The rows are grouped in 4 different ways at once. Each group adds its own fixed numbers to the row, and there is some noise. The rows also spread widely along 17 directions, which tell nothing about the answers.
Known rows, each followed by its group in each grouping:
[-19  12 -79 -37  33  14 -11  -9 -34  12  -8  50 -46   2  16  22  15  17
   1  -8   8  11  23 -10 -27  -8 -15  24  55] -> Z363 Z687 Z993 (4)
[ 28 -24  39  60   7  -3  14  60  55 -38  24   1  15  10 -62 -65 -40  21
   2  -3   3 -15  -5  19   1 -10  36  12  46] -> Z368 Z711 Z119 (1)
[  7  18 -28 -34  11  -8  -9 -21 -25  36  15 -52 -31 -24  37 -43 -20   6
  -7  23  -2  67  19   2 -11  33   1  -9 -35] -> Z248 Z668 Z119 (2)
[  5 -61 -28 -33  57  45 -29  -7  13  19   2  -8  18 -14 -40   4  -4   8
 -31  13   5   3  57  21   2  -6  41  26  53] -> Z363 Z959 Z472 (4)
[-23 -21 -21 -25 -16  25   2  33  50 -10 -37 -14  22 -26 -13  20 -19  26
  16 -14   5  26  -6 -15  -7 -36 -10 -31  27] -> Z726 Z687 Z43 (2)
[  0  70 -38 -24 -23  12 -20  -8  29 -24 -54  62 -15  15  39  35  43   4
  -5  29 -17  27  21  -1  29 -38 -28 -28  18] -> Z248 Z959 Z472 (0)
[ 24  -6   3  -9 -36  22  26  12  28 -28   0 -67  12  -1  -4 -40  -5  13
 -17  40  -6  37   1  21  33  11  24  -8 -10] -> Z368 Z876 Z43 (0)
[-25   6 -12  14 -18  -7 -18   9  -7  -9 -56 -47 -39  24 -11 -30   9  16
  -8 -14  -7  -7   8  21 -48  18  38   3  14] -> Z726 Z668 Z993 (1)
[ 14 -19  14  17  53   1  -5   3  -4 -37 -42  10  30  -4 -17  51  16  -2
 -11   4 -34 -22  15  50   6   5  27  26  14] -> Z368 Z711 Z43 (3)
[ 24   0 -16  -1  25 -33 -10 -13   8  33 -70   4  35  18  24  21 -48  -5
  14 -11 -42  15  13   3  -8  38  31 -24   5] -> Z368 Z876 Z472 (3)
[ 42 -23  23  12 -24  14  36  18 -26 -39  23  -2  53  -9  17  60  25  14
  19  -8  48  -1 -43 -25  54 -28 -26  21 -14] -> Z726 Z711 Z993 (3)
[-28 -11 -15 -18 -17  -4 -18 -19  12  26  59 -62 -15 -36 -13 -35  21 -30
 -14  -5  22  -3   6 -34  30  16  39 -16 -57] -> Z368 Z711 Z993 (4)
[ 24 -27 -49  -7  38  79  11 -21  -7 -31 -31 -44   1 -25 -24  17  27  40
   1   6 -12  18 -45   5  11  42 -17  14 -10] -> Z368 Z711 Z119 (2)
[-12 -30   2 -29  14  42 -42 -11  61  21 -24 -31  65  17 -17   8  18 -24
 -27  34   8  15  52  30  48 -19  45 -14 -44] -> Z363 Z687 Z993 (2)
[ -9  26  -1  76  12  -6  10  35  37   3 -45  -3  23  27 -34   2  11 -44
 -27  34  37  -8  17  11 -30  -8  39 -55  47] -> Z248 Z711 Z43 (4)
[ 33  23   4  24  39  19  -5  -5  20  -2  15  23  20 -47  -7 -22 -19  11
  15  -7   3  16 -36 -74   3  10 -45 -28  -3] -> Z248 Z687 Z472 (1)
[ 22  -1   8  -2  49  17  19  15 -50 -31  55  34  -2 -29  16  30   1  -5
  -4  -5  31 -25 -11   8 -10 -46 -23  45  17] -> Z726 Z959 Z119 (4)
[ -5  41 -13  -2 -25  31   5  20  33 -56   1  -5 -46 -25 -18 -76 -14  13
   8  50 -44  13   7  58 -24 -24  -8  -2  21] -> Z363 Z711 Z993 (4)
[ -9 -10   9 -15  -2  24  -5 -18  32  30  11 -15  33  39  15  -5  16 -26
 -13  37  18   7  11  -2  41   5  14 -11 -61] -> Z368 Z711 Z119 (1)
[-38 -28  20 -14  29   2  21 -15 -14  36 -14 -35  -8 -36 -32 -11 -16 -13
  -7  43 -31  19  13 -17 -75  14 -49 -36  90] -> Z363 Z668 Z472 (1)
[-24 -21 -19 -24   4   0  -8 -48 -22  17 -46 -52  15  26  34  75  45  -7
  -1   9  -9  39  -3  23  26  29  -8  20 -50] -> Z368 Z876 Z993 (0)
[ -5  22  -5   0  23  27  12 -21 -32 -12  -2  44 -36  35  20  -2  36   2
 -30  20  -7 -28  -8 -13 -10  17 -24  24   8] -> Z368 Z959 Z43 (1)
[ -8  48 -31  19  60 -10  40  21  46  27 -16  48  -6  35   7 -27 -32 -44
 -13  34 -12  26  -8 -19  17  29  10 -45   1] -> Z248 Z687 Z43 (3)
[  0   2 -36 -30  -3  -2  27   9 -19 -10  70  21 -80 -55 -14 -64 -14  43
   6  10 -12  33   0 -34 -11  11 -40  11  73] -> Z368 Z711 Z472 (3)
[ 26  12 -39 -36  16  11  26  26 -34 -13  15   4  -4  17  37   0  -7   8
 -20  20  17  17  21  20  23 -16  33  29   3] -> Z363 Z711 Z119 (4)
[-16 -25 -32 -33 -18  37  50  42  27  26  21   2  15  24 -11 -23 -30 -15
   6 -10  37 -22 -27 -53  22 -12  28 -34  19] -> Z248 Z668 Z993 (3)
[ 27 -29   6  -6  34  23 -37 -12   4  11 -14 -17  33  -4   0 -10   0  37
 -25 -41  -3 -10  -4 -61  24  32  25  19 -43] -> Z368 Z876 Z472 (1)
[-55  -2  23  19  -9 -76  41  24  32 -12  75  36 -49 -20 -31  13   5 -29
  23  -5  -6   4  -5   7  20 -28 -24   5  60] -> Z248 Z711 Z43 (0)
[  7  15 -27   5  24  43 -20 -20 -20  16 -24  31 -20  69  51 -35 -37  14
  15  13   9 -12  16  61 -47  21  24  43 -60] -> Z248 Z687 Z43 (3)
[-37   3  38  12 -44 -29  35  69  17 -14   8   1 -12  44  20 -28 -27   4
 -15  16  14  10  18  21 -17 -45  17   1  19] -> Z368 Z711 Z43 (0)
[ 35  -8  36  48 -39 -20 -61 -39  15  39  66 -15  20 -13   5 -53 -23 -11
  17 -33  63 -38  10 -31  -9  17  42  -7 -81] -> Z368 Z959 Z43 (2)
[ 20 -20 -51  30 -37  45  20 -21  42   3 -24  -6  -2  46 -35 -16  15  10
  22  45  21  17 -13  28  13  38   6 -23  44] -> Z368 Z711 Z472 (4)
[-26 -12  21  52  23 -14 -34  23  32  26 -16  34  10  15  -6  15  -8  23
 -10 -22  39  24  15 -23 -36 -15 -24   4  12] -> Z248 Z876 Z43 (2)
[ 20  24  22  59  41 -49 -19  12  -3  16 -48  -9  23  32  48  17 -32  16
   0  10   6  92   9  22 -13  22 -11  23 -44] -> Z363 Z876 Z993 (1)
[ 20   2  39 -37  26   3 -17   8 -14   3  33  38  33   2  60  -9 -26  -5
 -14  -7 -14 -25  16  -8  26 -29  16  25 -81] -> Z368 Z668 Z472 (4)
[ 19   3 -27  13  60 -18  46   7 -53   6  38  51  -4  32   5  48  26 -40
 -26 -13  51 -49  -9 -25  30  14  44  21  26] -> Z368 Z668 Z43 (0)
[-49 -26 -41  24  49  -2  31 -18  11   4   0  -6 -55  -2 -51  17  24 -12
  24 -38 -22 -16 -69 -11   8  65 -11  12   7] -> Z248 Z668 Z993 (3)
[-44 -12 -10 -30  -1  -6 -32  -9  -1  -7  37 -52 -35 -45 -42 -16  35 -11
 -25 -16  12 -31  41   6 -17 -27  36  15  24] -> Z363 Z876 Z119 (1)
[-23 -18  -7  -8 -19   7 -44  -4   3  68 -49   7   6  43  17 -38 -45  19
   7   4   3   6  52  -9 -74   9  13 -12  23] -> Z248 Z711 Z993 (3)
[ 23  -5 -34  -4  53  69  20  59  36 -22 -50  32  46  37  20  17 -40  47
 -17 -36  20   5 -44 -50  27  -8  19  18 -37] -> Z363 Z876 Z43 (1)
[ 16   0   1  17  29  27   8  -3 -18 -11  11  -6   3 -21  26   1 -17  36
  13 -13  10  38 -53 -28  -2  16 -54  30 -52] -> Z363 Z876 Z993 (2)

New rows. What belongs after each?
[ 60  43 -14   2  -1   4  18 -16  -3   6 -23  82   6  51  33 -31  -8   7
 -12   5 -32 -30 -21 -59  37  40  -3 -23  11] -> Z368 Z959 Z472 (2)
[-38 -20  23 -14  -9  51  15 -43  37 -12  32  11 -24  11 -15 -30  30  -1
   2  48 -37 -13 -27  19  15  19 -65  20 -35] -> Z368 Z876 Z43 (3)
[  6 -35  26 -22  -7 -44  48  17  -5  49  19  -1  35   0   5  20 -49 -20
   3  40  10  52  41 -22  -9 -17 -20 -32 115] -> Z248 Z959 Z43 (1)
[ 34   3  -3  29   8 -28  32  13  26 -17   4 -25  30 -12  -9  42  14 -12
  12 -20  18  30 -48 -37  72  15   5 -20  -5] -> Z248 Z959 Z119 (1)
[-18   8 -14  -1 -45  12   3   7   8 -19 -21  -9 -48  21 -15 -52   4  32
   5  21 -29  10   9  21 -27   6  -9   6  53] -> Z248 Z711 Z993 (0)
[ 59   6 -18  30 -14  14  14  -2  10 -49 -20  -7  30 -10 -29  17  28  -3
   7   8   6 -27 -20   8  39   4  32 -16  29] -> Z726 Z711 Z472 (4)
[ 35  15  34  15 -10   9 -46  15  12   3 -23 -54  58 -10  19 -33 -19  -1
 -23  30  26  18  52  25 -17 -25  48 -16 -54] -> Z363 Z711 Z119 (3)
[-20 -42  16 -22  -2  34 -13 -17 -16  11  11 -90  42 -36 -16  29  19 -30
  -7  18  31 -20  27  24 -20 -30  28  -8 -14] -> Z248 Z711 Z119 (0)
[ 11  49  41  40  61  11 -16  -5 -15 -55 -16 -21  15 -29  24  14   5 -25
  -7   2 -23 -20 -23  42 -13 -15   7  18 -91] -> Z248 Z876 Z472 (1)
[ 14 -16  -9 -10  24 -35  36  15 -29  18  25  45 -27  66  20 -16  -6  11
 -29 -39  -6 -20  -7 -41  53  39  38  35  17] -> Z248 Z959 Z472 (2)
[ 18  15 -10 -13  26  41   1  15  27 -35  22  14 -10 -30 -34 -50  12  12
 -29  17 -24 -16  -1 -23  24  -4   3   0  16] -> Z368 Z711 Z119 (0)
[ 14  24  12 -33 -17 -40  -3 -34 -53 -12  -1 -19  11 -68  33  39  16 -19
  16   1 -44  -6   3 -22   0  -3 -21 -20  -2] -> Z368 Z711 Z993 (3)
[-21 -53 -44 -24  31  39  21  -9  11   5  15  33  -7  24 -38  45  34   4
   5 -23  21 -40 -24  -7  32   6  -2  27  35] -> Z363 Z668 Z119 (2)
[ 35 -19  57   6   8  15 -17  42  -7 -16 -40  29  63  29  22   9 -15  45
 -31  -6   0   3  22 -34   1 -35 -12  27  24] -> Z363 Z959 Z993 (1)
[-11 -19 -29 -30  19 -13 -16 -22 -25  61 -36 -21  23   3  36  42 -49 -13
  30 -42   2   5   1 -33 -33  15  22 -13  -8] -> Z248 Z959 Z993 (1)
[ -6  46 -28  14  25 -41 -31 -14  26   6 -59   2  -4  -2 -17  23  55 -23
 -29  34 -14  57  45  -6  22  13   2 -39  49] -> Z726 Z687 Z993 (1)
[-37  23 -57  -9   9  17  25  17  46  -9  37 -39 -69 -27 -23 -54  27   9
 -17  28  13  83 -21 -12  30  20 -25 -22 -10] -> Z368 Z687 Z119 (2)
[ -6 -26  51 -10 -44   2 -10  20 -33  -4  30 -31  50  -7  30  14 -11 -11
   5 -22  62 -53  21  -1 -27 -70  30   7 -34] -> Z363 Z687 Z472 (3)
[ 10 -29  13  22 -42  29 -35 -30 -10 -24  25 -23  18 -40 -16  31  53  20
  21 -12  57 -26  -4  -9 -12 -19 -25  12 -10] -> Z368 Z687 Z43 (3)
[  3  28   4  35  -6 -33 -26  -5  -1 -51 -37 -50 -11 -59   7  51  62  20
  -1 -20  -6  51 -25   5  19   5 -16 -12 -42] -> Z368 Z668 Z472 (2)
[ 10   5 -19  13  33   8  16 -33 -46 -10 -25   0 -11 -16   1  53  48   1
 -21  40   0  30   4  10 -19  23 -46   2  57] -> Z368 Z876 Z43 (2)
[-49  -4  -9  42  -1 -11  26 -18   4  29  21   8 -47  78  -5 -18  31 -21
  -9  20  43  -5 -14   8  -8  38  -6  19 -10] -> Z363 Z687 Z43 (0)
[-12  49 -48  -7 -19  -2  28  -9   0  10  -6  54 -43  39   2 -26  19 -24
  -5  14  -9 -28 -10 -36   6  16 -10 -29  47] -> Z248 Z876 Z993 (3)
[ 12 -32  13 -26   0  49 -46 -55  -1  37  -4 -21  36   5  17 -23 -42  -4
  21  35  -6 -23  47  46 -48   8  26  11 -41] -> Z368 Z711 Z43 (1)
[-27   4  -9 -22  22  37   9   7 -31  -6  22   1 -37 -29  10 -34 -20  14
  -1   7 -13  -5 -15 -10 -50  -8 -29   9  -2] -> Z368 Z711 Z993 (2)
[ 30 -22  20  16 -26  30  46  -9  15  19  38 -22  50  35   6  -5 -10 -42
  17  71  54  15  -8  43  22  -5  -6 -28 -16] -> Z368 Z668 Z119 (2)
[ 27  16  15 -22  12 -26   5 -15 -30 -19  18  -3  19   8  19  22  63 -32
 -41  29  -7  -7  36  13  69   0  23  11 -13] -> Z368 Z687 Z119 (3)
[-44 -22  -6  14 -11  12 -58 -39   9   7 -11 -63  12 -57 -11  45  23 -10
  46 -47  22 -14 -22  -1 -40 -12 -11  -9 -60] -> Z248 Z687 Z993 (4)
[-14 -22  14  37  34 -14 -51 -24  64  15  22   1  23 -43 -37  16 -21 -22
  38 -30   7 -13   7  23  -4  -3  17   5 -42] -> Z248 Z876 Z43 (3)
[-17 -15   0  16  28   1 -41  22  -8 -21   8 -31 -13 -39 -23  -3  15  27
 -16 -58  19 -18  -1 -29 -14  -6  38  29 -24] -> Z368 Z711 Z993 (1)
[-12  11   4  11  25   7 -23  10  11 -21 -46 -50 -24 -27   7 -18  19  48
 -33  -9 -41  71 -23 -33   1  34 -32   8 -38] -> Z368 Z959 Z993 (0)
[-26 -31  13  44 -38 -25  16  31  17  11  12 -31  -7   6 -13   0 -27  10
  42   3  52  45  -9  26 -35 -18 -16   2  26] -> Z726 Z711 Z993 (3)
[-18   3 -29   6  85  39 -15 -16   5  34 -14  23  29 -49  17  65 -33 -22
  25  11  33  25 -10  -2 -51 -19 -35 -20 -30] -> Z726 Z711 Z43 (2)
[ -3 -14  -3  21  57  28  26  -5  14 -30   2 -39  27 -58 -27  55   8 -15
  11 -14   2   0 -63 -21  12  11 -18  -8 -27] -> Z368 Z876 Z43 (1)
[-39  35 -40  -1  10  -1  39  44  -5 -47 -26  -1 -41   1  20  48  17  -8
   7  17   6  34  -7  61  -3 -42   4   1  14] -> Z248 Z711 Z472 (3)
[-31  15 -38  14  68  34  20  36  15 -12 -17 -19  -2 -48 -17  40   3 -21
  -9  -6  38  21 -35 -31 -23 -22  -1 -40   2] -> Z368 Z668 Z472 (1)
[ 26 -15  49  42   6 -28  16  17  12 -32  21   1  43 -11 -18  50  29 -20
  -4   6  20   4  -8  15  42 -27  -9   0  20] -> Z368 Z959 Z119 (2)
[ 11 -20  -2 -32  48  15  11  40 -11  19 -35  78  54  53  50  43 -44  19
   3 -23  -4   0   9 -24  14 -28  -4  26   8] -> Z248 Z687 Z993 (3)
[ -6 -18  30 -16 -48 -38  36  73   7 -38  23  26 -10   6   1 -15 -19  33
  -2  -7 -10   3  21   7  14 -54   8  12  74] -> Z368 Z711 Z472 (3)
[ 19 -12   0 -32  44  54  12  -9  10 -12 -20 -45  27 -22 -11 -11  24  -1
 -54  19 -28   7 -16 -38  51  26  12 -17 -30] -> Z726 Z959 Z472 (2)
[ -8  15   6 -18   6 -14  -9  34  30 -38  27  20 -57 -50 -40 -87 -36  25
   1 -18 -58 -14   9   6 -16 -16  11   8  43] -> Z726 Z668 Z993 (2)
[-13  -6  -9  -6  -8 -11 -18 -41  24  21 -31  33 -31   6  -4  -8  14  31
  15   5 -62  37  -8 -31   4  50 -65  -2  30] -> Z368 Z959 Z993 (3)
[ 25  30 -71  -5   4  39   7   9 -26 -55 -51  -8 -35   5  -4   7  44  43
 -12 -20  -5  -2 -27 -21  17  22  21  14  25] -> Z248 Z711 Z993 (1)
[-14  31 -57  13  76 -12 -27 -10  -7   9   3  17 -42 -31 -13   5  25 -14
 -21 -17   3  11   7 -20   6  33  27   6 -18] -> Z368 Z711 Z993 (3)
[ -7  36  -5  16 -54 -29 -22   5  35 -13 -43  41 -10  36 -19 -15  34  -3
  -9  13 -18 -27  33  -5   6 -16  18 -24  60] -> Z363 Z711 Z993 (0)
[  0   0  25  22  -4 -43  20  45   0  -3  47  71  -8  20  16  -8 -44   8
  28  -9  32   4  15   4 -22 -50 -14  16  60] -> Z368 Z687 Z472 (1)
[-21 -15   2  17   7 -32 -28  26  15  16  51 -21   1 -16   3  -3 -17 -16
   0 -65  54 -17  -3 -29  15 -21  58  19 -64] -> Z363 Z959 Z993 (4)
[-28  11  39  23   5  -9 -58   6  23   4   8  38  21  -7   9  14  10   0
  -1 -33  22 -24  11 -35 -17 -45 -18   8 -37] -> Z368 Z876 Z993 (1)
[  9  27 -14 -13 -21  14  -2  16  -4 -48 -12  -6 -43 -40   2 -58 -54  32
  29   8 -50  -7  14  62 -64 -20  15   5  34] -> Z248 Z711 Z43 (2)
[ -34  -28   58   27  -12   -5   19   10    1  -41    5 -103   -8  -10
  -36  -11   49   -1  -24   33  -12   31   -4   49   -2   -1  -20   15
    5] -> Z248 Z687 Z119 (0)
[  1  50 -12  36 -24 -21  21   7 -27 -31 -36  29 -31  63  45  22  20  -6
  15 -20   7 -31 -36  26  -8   0   4  14 -23] -> Z248 Z959 Z119 (3)
[ 51  22   4 -40  44  32   8 -19 -35  -9 -22 -12  21 -22  44 -22 -42  -3
 -11  37 -55  22   4  21  -1  14  -1   5 -30] -> Z726 Z959 Z993 (2)
[ 36  21 -19  21  71  -2  35  73 -39 -38 -18  20  17   3  39  38 -49  26
  -3 -48  28  12 -36 -12 -14 -25  21  33  -2] -> Z368 Z876 Z119 (1)
[ 21  49  -2  36  -9 -18 -60  26  31 -49 -92 -19   0 -15   9 -10   6  54
 -16 -18 -26  32  22   7 -19  -3  32  -4 -19] -> Z363 Z711 Z43 (1)
[-33 -68  16 -11  13 -27  15  10  15  70  50 -16  18  16  18  -2 -92  -2
  55 -40  26  18 -10 -12 -15   5  16  16 -28] -> Z248 Z711 Z472 (1)
[-64 -38  49  10  44  -1   6  29  51  14  12 -15  18  13  -9   9 -12 -30
 -13  -1  -8  17 -11  13  17 -14  -1  11 -59] -> Z368 Z959 Z993 (3)
[-70  17  25 -22 -18  -2 -58  -6  12  13  13  10 -21  -2  29   8  33 -18
 -20 -13  16 -25  33   4 -27 -59  -9  -1 -57] -> Z368 Z959 Z119 (2)
